The rows are grouped in 4 ways, from coarse to fine. Each group lies inside one group of the grouping before and may be the whole of it. The rows also spread widely along 10 directions, which tell nothing about the answers.
Some rows, each with its group in each grouping after it:
[ 23  26  -2   1  11  11  18   4   3 -10   6   3  -6 -10  -6   1 -20  -6
 -15  -4   7  -4   5] => biz q480 q931 Zudub
[  6  17 -19  14 -24   3  26  -7   8  43 -30   6  -6   4  16 -20  -2 -10
  31 -20   3  -2  -1] => moban q145 q679 Mufut
[ -5  13 -11 -11 -14   4  -8   8   4  10  -4   3  16 -22   9  29   4   2
  -4 -11  14 -29 -15] => biz q860 q616 lufen
[-17  13 -27  -7 -26   0   3   8 -19 -10   3  -3  12  13  14  -8  -6   3
  28 -22   7  10 -19] => moban q145 q357 tumo
[  5  17   2 -20   7  26  12   7  -5  29  17  11  13   4  -2   5  21  -2
 -12  -7  -2 -18   0] => moban q426 q790 fugu
[ 12   4 -27 -15 -18   5   8  12   5  18  -1   0   6   6  -4   2   4 -19
  19 -14  -5   1 -15] => Rotos q240 q218 doko
[ 13 -10   4   3 -12  -5 -19   4  13  15 -38  19  -2 -15 -10  -4  -5 -24
   6  -2 -10 -26  -4] => moban q426 q790 meze
[  3  -8  -8 -30   9  25  -6   2   6  17  32  20  18   8  -8  -5  19  -5
   0 -11  13 -15  -7] => moban q995 q196 reres
[ -4  34  -3  -3   3  18  20   6  -7 -24  24   4  -6   2  -7 -25 -21  -4
 -19 -13  18   7  -7] => moban q145 q314 gagod
[ -2  -5  -8   0 -23   2   6   5 -17   1 -40   7   4   8  -8   9  -4 -14
  10 -10 -25   4  -8] => Sadu q144 q380 vave
[  7  19  -4 -18   7  15  21 -14  14  27  13   1  -3  13  13   2  15  -2
  -1 -19   6   9   6] => moban q995 q196 laza
[ 20 -14   1  -7  29  -5 -38  -8  14  27  -7  13   4  20 -24  10  13 -19
  30  -3 -19  -8   8] => Rotos q871 q342 didu
[  5  45   3  17  -5   0  28  12  -1  21 -27   0  -4  -3  -2   4 -14 -17
 -24 -11  -1 -12   7] => Sadu q472 q163 Rut
[ 22  24   3   7  30   8  -3  -6  21  54   7  20  -3 -21  -2  -9  -4  -4
  12  -4  22 -41  18] => biz q860 q616 Tesun
[  8   6  -8 -17   4  21   0  16 -21 -25  25   9  17   2 -15   6 -11   6
  -8  -4   2  -9  -9] => biz q480 q931 Mapef
[ -2  20   3  -9  -1   4  23 -10  13  18 -11   5  -9   5  10  14  10  -2
 -20 -22  -2  -1   0] => Rotos q240 q430 mog
[  8  10 -17  -1 -12   8  15 -13  26  17 -10   9 -14   5  10  -6   6 -24
   0 -26  12  10  -5] => Rotos q85 q725 kog
[ -7  15 -15 -37   7  25   2   7 -13 -21  59  11  21 -17  -6   2   4  11
 -16 -16  24 -20 -22] => Rotos q871 q342 zef
[  8 -12 -18 -28  -7  30  -3  -8  32  23  18  21  12 -10   0  16  39 -23
 -24 -17  12 -23 -16] => Rotos q85 q732 Luba
[  5   0 -21 -24   5   9 -10  -3   4  11  14   9   9 -12  -2  12   7  -6
  17  -7   0 -13 -12] => Sadu q144 q527 pegad
[  2  -5 -12  -5 -16   9 -33  29 -11  14  -2  20  28 -12 -26  -5  -5 -21
   9   0   0 -41 -16] => moban q280 q162 nipo
[ -2   3   2  -2   2  16   0  18 -28  -4   2  24   4  36 -24 -13  -1 -11
  -1 -13 -12   5   1] => Rotos q85 q522 Rin
[ -2  21  -2   1  -7  10  -2  13   3   8 -10  -4  12  10 -12  10   6 -22
 -19 -11  -3 -10  -4] => moban q145 q357 tes
[-23 -10 -41 -24 -18  10 -31 -16  41 -43  21  20  -6   1   8  -5   9 -36
   1 -34  38  18 -29] => Sadu q144 q527 Nuvi
[-18 -10   2   1 -17  -7 -34   2   4  -1 -25  17   7  16  -6   6   4 -13
   7 -20   3  -5  -7] => moban q995 q544 zabu
[ -9  11  -7  15 -14  -2 -16  26 -17  -2 -24  13  12  36 -14  10 -10 -14
  15 -14  -5  -1   2] => biz q742 q692 Mut
[  7  -1   0  -5  -3  15   0   4   3  -2 -13   7   4   6 -17   3   2 -15
 -10  -6  -9  -5 -11] => moban q145 q679 mogar
[  6  18  -7  -1  -8  10   8  17  -3 -16  -6   0   5   5  -9  17  -9 -12
 -17 -12   2   2  -7] => biz q291 q911 kat
[-16  33  -6   0  -5 -17 -28   3  23  12   0   3   5 -14  13  17   0 -10
   0 -26  22 -14  -8] => Rotos q240 q218 seb
[ -3   1 -18  -7 -12  -1 -18  19 -15  -9  -8  -5   8  38 -16  21   0 -16
  18 -10 -13  16  -6] => biz q860 q616 Tesun
[-18 -10  -5   9 -32  10  -2   8  -3 -24 -30  24   3  19   3   5  -3 -12
 -12 -24   6   1  -8] => biz q480 q931 Zudub
[ -7  10   7   2   7  12   4  -3  -9  11  -5  14   2  25  -2 -10   7  -2
   3 -15  -2  -1   4] => moban q145 q357 tumo
[ -4  -1 -17 -14  -9   0 -17  10 -23 -15   0   8  15  -8 -11   3 -13  -4
  24  -7  -8  -5 -17] => Sadu q144 q380 vave
[ 12   8  -6  -1   0   4  -7  11   7  14 -14   2  11  -2  -5  27   4 -10
  -1  -8  -5 -13  -3] => biz q291 q911 kat
[ -5  -8 -11   4 -22   0  13  -6 -13  -2 -26  12  -1  18  19   6  -4   9
  22 -20  -7  12  -3] => biz q480 q931 Zudub
[  4   7  16 -10  29  11 -16   8 -25   6  15   9  15  15 -23   5   1  10
   8   2 -16 -12  -1] => moban q145 q679 mogar
[-15 -23 -26  -8 -24   5 -36   6  21 -36 -12  18   5  36  -8  21  10 -32
   1 -24   7  16 -19] => biz q742 q692 Mut
[ 15  11 -17 -18  -2   0   8  -8  16   9  -2 -16   2   1   0  28  11 -13
   2 -12 -13   8  -9] => Rotos q871 q342 didu
[ 21  13   4 -19  24  16   7   2  -4  31  23  12  12 -36  -3  13  -1  18
  -5   5   8 -46   0] => biz q860 q616 Tesun
[-26  11   0   4 -10   6  -7   5 -23  18 -17  16  16  25   3   8  10  -2
  15 -22  -8  -4   1] => Sadu q144 q380 vave
[-34  23  -7   4  -8   2 -25  11 -18 -30   6  19   8  15  -7 -10 -14 -12
   4 -27  18   4  -8] => Sadu q144 q380 vave
[-36  -6   9 -31  10  27 -13 -19  -1  -1  41  29  15   6  17  15  32  23
 -21 -27  16 -14 -13] => moban q280 q162 nipo

New rows, each followed by its group in each grouping:
[ -3   1 -15  -7 -13   1  -1  -1  14  -3 -13  13  -9  25  -5  -6   3 -24
   2 -25   2  12  -8] => Rotos q240 q430 mog
[-13  -2 -27  -5 -42  -3 -41  32  -6 -14 -11   8  28 -15 -16   5 -12 -26
   8 -10   7 -27 -32] => moban q280 q162 nipo
[  1  16   3 -13   5   6  -1  -1  -7  28  12   7  15 -10   4   5   4  15
   7  -9   7 -21  -3] => moban q995 q544 zabu
[ 14  10 -19  -4  -9  -4 -24   9  22  19 -12   4  10 -34  -1  17  -6 -17
  12  -4  16 -36 -12] => biz q860 q616 lufen
[-28   7 -10  15 -18  -3 -20  -5  -3  25 -17  22  14  20  30   5   8  10
  35 -34  18 -10   4] => biz q480 q931 Mapef
[ -9 -13  -4  -2 -16   2 -26  17  -4 -38 -20  17   8   8 -15  18  -7 -14
 -12 -14  -1  -3 -16] => biz q291 q911 kat
[ -3  -2 -14  -2 -15  17 -19  11  14   4  -4  19  11   7 -19  -8   7 -30
  -2 -15  12 -18 -15] => moban q145 q679 Mufut
[-32  -4  -3   5 -27 -17 -51  18   1   3 -31  16  17  20  -3  22   9 -20
  11 -27  -1 -10 -13] => Rotos q240 q218 seb
[  0  16 -16   8   4  -7 -14   7 -18 -27   9   6  -6  36  -4 -15 -27  -3
  37 -16   5  29   5] => biz q480 q931 Zudub
[-12 -32  -3 -22 -19  17  -4   6  -9  -3  -4  38  10  -7  -4  -7  10   4
  -2 -19   4 -26 -24] => Rotos q240 q218 doko
[ -5  -5   4 -19   5 -10 -37   7 -19 -20   8  10  10  -6  -8   9  -9   8
  16  -3 -10 -11 -13] => moban q426 q790 meze
[ 11 -16 -11  20 -20 -21 -22   5  15  10 -58  21 -20  21 -18 -23 -17 -41
  37 -16 -13   7   0] => Rotos q240 q218 doko
[  3 -18   2 -10 -11  12   2   6 -10 -16 -21  15  -1   7 -16  15  -2  -5
 -15  -5 -13  -8  -8] => biz q860 q616 Tesun
[ -5  -2   0  -8  -6   4   4  -6 -14  -5  -3  13   3  -9   3  -5  -6  16
  10 -12  -2  -9 -14] => moban q145 q679 Mufut
[ -9   1  10   0  -1  -8 -23   8 -26 -29  -8  23  -1  -1 -15  -5 -17   1
  -4 -13  -4  -8  -5] => Rotos q85 q732 Luba
[ -8  -3  15  -1  11  -1 -24   3 -10  -7 -15  16   6  22 -21  13   5  -8
  -6 -12 -15  -8   3] => Rotos q871 q342 didu
[ 17  17 -19 -20   1 -11 -19 -12  39  24   4  -9   9 -61  22  39   3   3
   7  -6  20 -39 -17] => biz q860 q616 lufen
[-10 -20  -2   4  -5 -15 -45  -5   5   7 -28  25   6   8  -8   4   4 -14
  28 -20  -3 -16  -5] => Rotos q871 q342 zef
[ 21 -11  -9 -22  -8  12   3  17   1  -1  -4   5   6   2 -28  11   3 -22
 -10  -2 -20  -8 -17] => Rotos q240 q218 doko
[ 16  -1 -11 -19  -3   2  -2   9   1   1   1   3   2  -4 -14   7  -3 -11
   3  -3 -11  -3 -14] => Rotos q240 q218 seb
[-15  24  10   6   4   8   1  -2   1   3  -4  13   3   1   4  -5   1  -2
 -16 -19  13 -15   1] => moban q145 q357 tumo
[ -2  17  -8  -5   6  -6  -8 -19  17 -13   7   6 -18  12   6   4   2 -14
  -3 -25   5  24   0] => Rotos q85 q732 Luba
[  3   4 -11 -15  -4  -1 -12   7  -3  -5   7   6   6   7  -9  -6  -9  -7
  16 -11   3   2  -8] => moban q995 q196 reres
[ 20  10 -10  -4   2   0   0   2  -4  14   1   5   4 -24  -7 -12 -16   3
  22   0   0 -20 -10] => moban q145 q679 Mufut
[ 20  -8  -9 -18   3  12  17 -13  -6   3   7  13   5 -24  13   3  -7  25
  14  -5  -1 -16  -8] => biz q480 q931 Mapef
[ -9  14 -12   2 -13   6   4  -5  10  -5  -7   0  -8  21   4  -7  -1 -17
   2 -22   5  19  -8] => moban q145 q314 gagod
[-22   3  -8 -24   9  -4 -27 -12 -15 -40  35   5  -1  22   3   5  -5  14
  16 -19  -1  29 -15] => moban q280 q162 nipo
[  6 -16 -12 -17   2  21 -10  -8  17  23  10  30  12  -9  -7  -7  20 -14
   4 -17  15 -30 -10] => Rotos q871 q342 zef
[-19  -1  -1   1 -20  -2 -14  22 -22 -29 -17  18  -1  35 -21  -7 -11 -18
  -2 -20  -7  14 -11] => Rotos q240 q218 seb
[-16  18  -8   0 -13 -10  14   2 -28  11 -17   2   7  16  18  12  -4  14
  19 -19 -11   7  -5] => Sadu q472 q163 Rut
[  5  14 -15  -8  10   0 -14  -9  13  11   4   5   2  -1  -3   4   0 -17
  21 -13   1   2  -3] => Sadu q144 q380 vave
[  5  11 -14 -18  -7   8  -9   2  11  24   9  -2  16 -12  -1  22  12 -10
   0  -7  -5 -18 -14] => moban q280 q162 nipo
[  5   2 -30  -1 -13  10  12  -7  28   4 -14  11 -16  37  -3 -11   9 -43
   3 -23   4  30  -5] => Sadu q472 q163 Rut
[  0  -3 -25 -10   2  -3 -28  20 -26  -5  15  18  16  22 -18 -17 -13  -9
  43  -7   0  -1 -12] => Sadu q472 q163 Rut
[-12  10 -19 -20   4  10 -26  -3   9  -7  37  14   9  12   1   5  17 -13
  -1 -26  20   3 -11] => Rotos q85 q732 Luba
[ 10  17 -18 -13  -2  -1 -17   5  13  12   9   3  12 -37   5  13  -8  -1
  13  -5  21 -34 -14] => biz q860 q616 lufen
[  1 -21   0  -3 -11  -5 -39  10   4  19 -33  14  21   5 -21  27  16 -24
   5 -10 -18 -29  -8] => Rotos q871 q342 zef
[ 13  18 -32 -20 -17 -14 -17   3  27  -3   8 -15   8 -36   6   8 -14 -16
  18 -10  18  -7 -21] => moban q995 q196 reres
[ 13  -2  -3 -11  16   8 -10   1   3  14   6  16  11   2  -5  20   5   5
   9  -4  -3 -18   0] => biz q742 q692 Mut
[ 18  16 -36 -15 -23   2   3   2  30  22   1 -15  19 -43  25  37   5  -7
   7 -11  15 -25 -20] => biz q480 q931 Zudub
[  1  15 -16   0 -16  -8  17 -15   7   1 -27   3 -14 -22  18   1 -15  -7
  13 -16   1   4  -7] => Sadu q144 q527 Nuvi
[ 31  16  -8  -5  15  -8  24 -17  -2  18  -3  -1 -16 -15   1 -13 -18   5
  28  -5  -9   2   5] => Rotos q871 q342 zef
[  3  24  -6   1   5   3 -18   4  19  33   3   3   7  19  -9   3   9 -24
   8 -15  11  -4   6] => moban q995 q544 zabu
[  5   2   0 -23   9   6 -23  16 -12  -2  17   7  27 -17 -21  22   3   1
  -6  -1  -5 -34 -13] => Rotos q871 q342 didu
[  3  10  -5  -8  -6  -1 -38  21   8   1  -5   2  15   3 -20  17   4 -31
  -2  -4  -5 -15  -8] => moban q426 q790 meze
[ -6 -14  -9 -20   6  11 -25  -2   4   3  16  21  11  -1  -1  13  10   5
   9 -12  12 -20 -10] => biz q860 q616 Tesun
